There are 8 hidden switches. A switch that is on adds its own fixed numbers to the row, and there is some noise. The rows also spread widely along 12 directions, which tell nothing about the answers.
Known rows, each followed by its switches (1 for on, 0 for off):
[ -4 -14 -19   1   3  23  -4 -24  -2 -30  -1 -16  42  -3   3 -18 -15  -9
  15   3  18   7   3  29 -16  -9  26 -19  17  31   4  12  10 -18 -14   7
  -2   6   2]
0 0 0 1 1 0 0 0
[-16 -23 -24   2   5 -11  -5  40 -23  18  21  10 -10   4  27  25  10   9
  14  13   4   3   0 -28  17  -9  18 -33 -18 -25 -23  17 -22   6 -12  19
  -7  -4  -1]
0 0 0 0 0 1 1 0
[ -5   8  -1  -9   7  -2  -4 -19  12  -9  -9  -7  -8  -3  -9 -11   7 -20
  41  12   1   6  -6  13 -14 -21  -2  -1   8  15   5   7   6   3   6  12
  22   8  -2]
0 1 1 0 1 1 0 0
[ 33 -13 -11  18 -26   9   7 -12   5  14  -2 -38 -13  20  10  -6  51 -14
  37  -7  17  -7  32  22  22 -29   6 -19  -9  21  14  22 -16  16  -1  10
  -5 -16  12]
1 0 1 1 0 0 0 0
[ -1  41 -10   2   0 -16 -10  -2  -4  17 -10 -17   6  -8  13  22  15  20
 -17 -12 -17   1  10  -2 -18 -28   4  22   8  -5  -5   9  -3   9   3  13
  -1  -2 -18]
0 1 1 0 0 0 0 1
[ 25  -5  11  -9  26 -22   6 -11  16  14   5  -9 -13  -6 -11 -28  10  -9
   8 -10  -5 -24 -10  19  16 -18 -20  19   6   8  29   7  13  17   0 -12
  43   2  -8]
1 1 0 1 1 1 0 1
[ -6  20  -6 -11  17  -1   0 -22 -10  -2  -3 -26   9  11   7  -2 -17 -22
  23  27  -8  27  -8  23 -12 -32   3  -3  13  26  15  17  -2 -19  13  28
  15   1 -12]
1 1 1 0 0 1 1 0
[-14  26 -15  -4  13 -27   1  -2   0  15  -4  15  -1  -4   0   3   8  18
 -12   5  -8  -2   6 -18 -19 -22   1  24  14 -32 -28  18   1   7  -2  13
  27   1 -36]
1 1 0 0 0 0 1 1
[ -1   3   1   2  -6   3  15  -9 -16  -3  12  -2  14  12   3   2 -20   4
  12  35  -6  21   6  21   8  -3  -1 -12   4  13  -7  10  -8 -10 -19   4
  13  -5  12]
1 0 0 1 0 0 0 1
[ 20  -3 -15 -14 -13 -19  -1   8  -5 -21  -7 -23 -17  -3   5   3  -5 -25
  27  14  -9   3 -14  21   2  -9 -16 -26   1  -4  12  -3  -6 -21  -3   6
   9 -25  29]
1 0 1 0 0 0 0 0
[ 17  -3 -10 -18  10 -16   0  -2  -4 -10   0  -3 -16 -28   4   1  11  13
   5 -16 -16 -30 -20  27  -2 -11  -1  20  18  -4  13   2  10  -4 -15 -19
  25  12  27]
1 1 1 1 1 0 0 1
[ 10 -20 -14   4  -4   6   6  -2  33  -5   2  -6   1   3  -7 -35  31   1
  25 -11  21 -23  12  25  22   3  14  -8  12   5  -2  11   5  16 -23  -6
  34   3   3]
0 0 1 0 0 0 0 1
[-10  43   0  -9   7   1   7   5  -4   1  -6 -19  22   5  15  21  -8  51
 -18  14 -33  20  -1  38  18   4  -4   8   0  22   9 -18   3  -1 -14  -4
  12   0  11]
0 0 1 0 1 0 0 1
[ -8   1 -18  -3   9  10  -2 -20  25 -14 -16   3  10  -9  -8 -11   8   4
  39   3  13  -1  12  18 -31 -36   6   6  10   1  -9   9  13   9  -3  11
   9  13  -9]
1 1 1 0 1 0 1 0
[  1   1 -10   2  -6   3   1  -7  16  -4  -1 -13  15  11  -3 -21  18   1
  15  12  15   4  15  21  17   0  13 -14  11  11  -9   8  -8   6 -13  10
  31  -4  -4]
1 0 1 0 0 0 0 0
[ 11   3 -24 -10  17 -15   3   4  21   9 -12 -23  -5   2  10 -28  34  16
   4 -36 -12 -33 -15  31  18 -16   0  25  20   2  30  23  13   7  -2 -15
  40   1  -6]
1 1 1 1 0 1 0 1
[  1  22   2  17   0 -19   4 -33 -16  18  11  15  14   1  -5   7   4  16
 -17  18   6   2  31 -21 -10 -21   6  23  13 -22 -39  17  -9   4 -14   6
  13   7 -25]
1 0 1 1 0 0 0 0
[ 15   4 -15  11   4 -14  -1 -23 -34  12   6   2  23 -17  17  11   6  11
 -37  -5  10  -6  21 -16 -24 -21  30  25  13 -24 -25  27   0 -12  -9  -6
 -16  11 -25]
0 1 0 0 0 1 1 0
[ 21   2  10  18 -18 -10   1  26 -13   4  -2 -18  10  -8  17  39 -29  20
 -10  23 -17  33  24  13  -3 -23 -24 -22 -36 -18   1 -28 -16  -1 -18  -6
 -49 -34  16]
0 1 1 0 0 0 0 0
[-11  -4 -12 -13  30 -11   1  -7  32 -10  -2  -2   6   5 -11 -45  -4  -2
  15 -11  -4 -12 -19  19   7  -6  -4  10  27   8  18   5  18   8   0  -8
  50   9 -23]
0 1 1 0 0 0 0 0
[ -4  31  -6  -8  -6   1  -9 -15   2 -18 -19 -10  26 -13   3  13   4  18
   3  20   0   9  12  19 -18  -6  12   3  10   0 -24  -4   2  -7 -13  15
  12   1   4]
1 0 1 0 1 1 0 0
[ -6   3  14 -13  14   0 -21  13  30 -17  16 -11  25 -12 -11  -2  -3 -11
  11  18  24  -2   4  13  15   5  15 -28  13  23 -13 -23 -11  18 -17  36
  50  -4  -5]
1 0 1 0 0 0 0 0
[ 36 -24  -1  10 -27  -7   2   1 -17 -13   5  -5  19 -21   2  -8   7   0
 -18  23  21   7  24  16  13  16  19 -20  -8 -18 -23  -6  -7  -8 -37 -15
   4 -16  13]
1 1 0 0 1 0 0 0
[ 39 -16  19  17 -22  25   8  -9  22   6  -8 -43   8   7   7   5  22   2
  31  -1  12   5  36  48  17 -34  -6 -13 -22  36  29 -10  -4  24  -9  -5
 -30 -14  27]
0 1 1 1 0 1 0 0
[ -3  16  -8   2  -9  13  19 -18 -45  14  16  -5   6   8  28  35   3  33
  -9  23 -16  19  15  10  10  -3  24   7   5  19 -10  17 -13 -14  -8   1
 -18  17  22]
0 0 0 0 0 0 1 0

New rows. What belongs after each?
[ -5  17  -4  -9  34 -19  15 -18  12  25   4  12 -25   9  -6 -20  23  25
  15  -5 -17 -14  -3   5  13 -24 -13  38  12   0  14  10   8  22   6 -11
  45  24 -20]
1 1 1 0 1 0 1 0
[  5  29 -17  -6   3 -10   1 -19   0   2 -21 -17  23 -10  14  -8  26  26
 -29 -26  -8 -15   3  12  -9  -5  21  36  29  -1   0  21  13  -3   3 -12
  12  10 -18]
0 1 0 0 0 1 0 0
[ 44  -5   7   3   0 -37  -1 -18 -15   9  16  -9 -12 -17  -6   1  15 -20
 -14  -5   6 -25  10  -7  11 -18  -7   8   9 -17  -3   5  -7   0 -12  -5
  21 -10   1]
1 0 1 1 0 0 0 0
[ 10   1  -3  29  -7  -6   8 -10  -6  35   9  16  -2   2   0  -3  30  29
  -1   3   7   3  41 -12   5 -22   6  16 -19 -22 -21  15  -5  31 -20 -12
  -3   9 -17]
0 1 1 0 1 0 0 1
[  7  36   4 -17   0 -12   4 -18  -3  -7 -22 -17  -2  -4   1   7  -4  13
  10  18 -26  16  -7  31 -10 -15 -18  16   6   8  10  -5   8 -10   3  -4
  15  -2   9]
1 1 1 0 1 1 0 0
[ 12 -24  21   3   9 -18  17  35  -6  16  23  10   0   5   8   6 -28  30
 -11  27 -13  15   0  11  50   7 -24 -18 -24 -18   3 -21 -12  11 -31 -24
  13 -22  12]
1 1 0 1 0 1 0 0
[ 12  -2  -9  10 -15  15   0  15 -15   2   2 -32  30   2  27  15  -6  20
 -11   7  -2  19  15  37  11 -11  14 -19 -10  23  10   5 -11  -5 -18   4
 -19 -15  14]
1 1 0 1 0 0 0 1
[ 20   3  20   7  18   8  -5 -33 -16   4  34 -25  38  -6  -1  -8 -38 -28
 -16  22  13  17  13  25   0 -15  16  -7  14  46  17   0  -3 -12 -12  21
  11  12  -4]
0 0 1 0 0 0 0 1
[ 11 -14  -6   7 -18 -23  13 -10 -18   2   2  20 -21  -2  -3  -3  20   2
  19  21   1  -3   8 -10   4  -6   0   2   4 -40 -30  16  -6  -6 -21 -17
  11  -2  10]
0 1 1 1 0 1 0 0
[ 13  -3  -6   6  -8 -19   6   8 -18  23  23   7  -9  -1   9   1  31  11
 -14   9   7 -10  13 -10  32  14  18   0   3 -16 -23  19 -16  10 -24  -2
  32   1   3]
1 0 0 0 0 0 0 1
[  1 -15  -9 -17  14   8  -5  22  22  -1   4 -11 -20  -7  16  21  14  -1
  41  -6   2 -16  -8  12   6 -29  -5 -16  -7  13  16   2  -6  17   5  18
  -3  -1  24]
1 0 0 0 0 1 1 0
[ 13 -17  -5  -3 -11  22  18  -6  -1  -9  -1 -18 -22   8  16   6  -3   5
  54   6 -21   7  -9  51   8 -27 -16  -9  -4  33  40   5  -2  -6  -2 -17
 -15   3  52]
1 1 1 1 0 0 0 0
[ -1  20 -14   1   1   5   6 -24 -40   6   1   0  19 -12  27  26  -5  29
 -23  13  -9  11  12   7 -27 -21  28  30  14   2 -17  28  -2 -21  -4  -1
 -17  22   3]
1 1 0 0 0 1 1 0
[ 28 -16   6   3   9  -2  18 -20 -26  10  25  -9  -1   4  12  -3 -21  -5
   5  27  -2  10   7  22  17 -16  -2  -5  -4  10  16   7  -6 -17 -16 -11
   1   5  21]
1 0 1 0 0 1 1 0
[ -6   4 -27  -6  -8 -25  11   2 -31   6   4  22 -29   0  15  11   5  11
   8   7 -22  -7 -13 -17  -8  -2  -5  10  10 -34 -17  28  -3 -15 -10 -13
   4   5  16]
0 0 0 0 0 0 0 1
[ -3   6 -14  -6   7  -7  -7   7 -22   6  15   7 -16 -17  23  39  -9   6
  12  -2 -17  -9  -8 -12 -22 -29  -4   7   1  -4   0  16  -9   0  -1   9
 -16  13  24]
1 0 0 0 0 0 0 1
[ 21 -33  -1   6 -18  14   8   2  -3 -14   3 -15   6  -2   9  -7 -13 -11
  26  13   7  14   6  32   6  -6   1 -26  -9  14  14  -2  -3  -9 -15 -14
 -19 -10  30]
0 1 0 0 0 0 0 0
[  3  -6   4  -4  10 -23   4  15   8   3   1  11 -14   1  -5   8  -6  13
  22  16  -7   0   2  -4   9 -18 -30 -11 -17 -23  -7  -7  -2  14 -13  -5
  10 -15   3]
1 0 0 1 1 1 0 0
[  7   4 -20   7  14 -25  11   3 -22  16   8   4  19   2  20 -15  -6  43
 -46   1 -10  -2   7   2  24  10   6  16   8 -29 -11  15   2 -13 -28 -32
  19   0 -14]
1 0 1 0 0 1 0 0
[ 28 -13  -8  -8 -18 -28   9   3  14  -9 -18 -19 -24  16 -11 -27  18 -38
  40  18   4   3  -2  12  18  -3 -25 -29  -4 -17   3  10  -3  -6   0   1
  29 -40   6]
1 0 0 0 0 1 0 0
[  7  53   0   8   1 -22  -9 -16  -7  18 -17 -18  12  -8   7  28  -1   3
 -19  -2 -12  12  21 -14 -44 -46 -12  30   4 -12 -10  14  -4   8  16  24
 -13 -13 -33]
1 1 0 0 0 0 0 1
[  0  29   1 -10   7  -4 -11  -7   3   2  -9  -6 -10 -21   4  29  15   2
  17  -9 -12 -10  -2   3 -33 -35  -4  22   6  10   5   4   4  16  11  16
  -5  13   6]
0 1 0 0 1 0 0 1
[-13  43  14 -14  18 -20  13   5 -10  35  12  -7 -24  17  13  44   6  36
  10  26 -37  11  -1   5  26 -26 -21  15  -7   8   3  -2 -17  16   2  21
  22   0   3]
1 0 1 1 0 1 1 1
[  9 -15  11  12   6  -9  16   6 -18  30  28 -10 -13  27  12   2  -7  -9
  18  30  -4  20   4   2  41 -12 -16 -26 -18  14  16  12 -21   9  -7   6
  10 -13   6]
1 0 0 1 0 1 0 0
[ 15 -45 -32  -2   8 -12  11   6 -17 -13   9  13 -23  -3  15 -30 -21  -4
  36   5  -8  -8 -21  15   5  -9 -15 -15  -8 -24  18  19  10 -25 -21 -37
   1   3  32]
1 0 1 0 1 1 0 0
[ 11  -8  -6  -3  13  -1  19  13 -14  19  11 -18 -21  17  22   5  -4  20
  26  16 -27  12  -8  34  35 -16 -19 -14 -25  13  36   0  -2   1 -11 -12
  -2  -2  29]
0 0 1 0 1 1 1 1
[-11  -9  -3 -13  20   4  21 -15 -16 -15  16  19  12  -4   6  -9 -37  17
   0  21 -14  10 -15  21  -5   0   6  13  22   7   1   2  10 -21 -13 -19
  15  21   8]
0 1 0 0 0 0 1 0
[ 35   3  10   7  27 -17  10 -15   9  41  14 -32 -25  10   1  -7  18 -14
  14 -21  -9 -17  12  14  10 -60 -25  20  -5  20  46  15  -2  27  17   8
  10  -4 -19]
1 1 1 1 0 0 1 1
[  0  -8 -27  -6  -8  -8  -7   8 -34  -2   8   6  -5 -21  25  18  24  25
  -6   1  -2 -15  -7  -2   9  11  30  -3   6 -14 -18  14  -4 -13 -25 -11
   4  18  28]
0 0 1 0 1 1 0 0
[-14   7  27  -9  19  -7   0 -13  -2   0  30  22  10  -5 -13  11 -23   0
  13  41   4   7   1  -3  10  -1   4  -1  15   7 -27  -8 -12   6 -19  20
  45  17   1]
1 0 1 1 0 1 0 0
[-25  29 -15 -19   6  -9  -3 -12   1 -15  -8   4  10 -11  -2   7  15  13
   5  13  -4   0  -7   5 -14  -3  28  13  35  -3 -31   9   0  -7  -1  20
  36  16 -13]
0 1 1 0 0 0 1 0
[-17   9  15 -14  38 -15   2   0   6   1  24  22 -11  -6  -9  11 -43   9
  18   9 -25  -4 -21  -1  -7 -25 -30  12  12   1   9  -9   2   8  -6   3
  24  15   4]
0 0 1 1 0 0 0 1
[ 22 -24 -23  12 -21  19  -5 -15  -6  -9  -2 -14  -1 -19  10  -3  22 -16
  35  -7  15  -6  17  24 -25 -29  19  -8  -4  11   6  20   3  -4 -14  -1
 -26  13  29]
0 1 1 0 1 0 0 1
[ -7 -14  -2  -6  23   8   5   3   8   4  25  -7   1   2   3 -15  -6  -4
  21  11   3   3  -6  26  17 -12  15  -9   8  27  15   4  -2   8 -10  11
  29  13   2]
0 1 1 0 0 0 1 1
[-31  -3 -13  -8   3   7   1  24 -26  -1  20   4  -8   1  26  27 -17  16
  23  26 -23  22 -23   9  12   0  12 -19   2  17   2   5 -14 -12  -9   9
   1  17  27]
0 1 1 0 0 0 0 0
[ 16  -9  -5 -20 -13  12  10  21  35 -14 -23 -22 -17  -6   6   3  44  27
  40  -4  -5 -13   5  51  27  -6  -5 -13 -10  15  18 -19   4  23  -8 -10
  11 -13  38]
1 1 0 0 1 0 1 0
[ 16  18  -6 -24  -9 -21 -14  25 -23  -5   2 -31 -10 -20  18  45  27  -1
  -7  17  -6  -1  -7   8  18   4  17 -25  -1   7  -7 -11 -19  -6  -4  31
  15 -18  24]
1 0 0 0 1 0 1 0
[ 21 -14   8 -18   0 -21  -5  11 -21 -11  20 -13 -24 -17   0   8 -11 -38
  20  24  -6   4 -22  15  14   0  -3 -23   6   8  11  -6 -13 -16  -8  11
  31  -6  32]
1 1 1 0 0 0 0 0
[ 15 -22  10 -13   2   7  -2  -4 -29  -6  22  -9 -21 -19  11  27   0 -31
  38  28   3   7 -11  12   1 -15  13 -20  -6  29  11   5 -12  -9  -2  20
  -3  14  40]
0 1 0 0 1 1 1 0
[ 21  20  -2  11 -13  -5   3 -15 -19   7  -4 -15  16 -17  17  24  11  33
 -32  -9  -9  -1  21  13 -10 -15  13  26   7  -5  -4   0  -2  -1 -10 -16
 -24   6  11]
0 1 1 0 0 0 0 0
[  9   1  14  -4  19 -31  20  32 -18  31  21   0  -5  11  12  11 -15  38
 -29  26 -27  14   1  12  52   1 -22  -4 -18 -18   1 -12 -11  10 -24 -13
  26 -24  -7]
1 1 0 1 0 1 1 1
[  2   7  -3 -30  22 -14   1  20  16  -5   2 -31 -11   2   4   1  21   5
  15  -6 -16 -17 -25  34  36  -2  -4 -15  10  27  30 -10   4  11  -2  14
  44  -9   9]
0 0 0 1 1 0 1 1
[-23  30 -20 -20  21 -23 -10  13  -7 -16  -7 -11  23   0  15   5 -32  12
 -13  17 -24  14 -29  15  -3   1  -3  -5  19  -5  -2   3   3 -26  -4   9
  31  -8  -9]
1 0 1 0 0 1 0 0
[ 12   5   1   2   4  -4  -2 -15 -29  13  17  -3   8 -19  16  25  10   9
 -19   8   5  -2  12   1  -3 -15  30  15   8   2 -15  11  -9  -7 -13   5
  -4  18   5]
0 1 1 0 0 1 1 0
[  3 -10  10 -14  -4   1   6  28  -1  -1  13   1 -17 -11  10  20  -3  15
  17  10 -17  -1 -13  25  22   5  -3 -10  -4  13  11 -13  -8  10 -17  -7
   9   2  41]
0 1 0 0 0 0 0 1
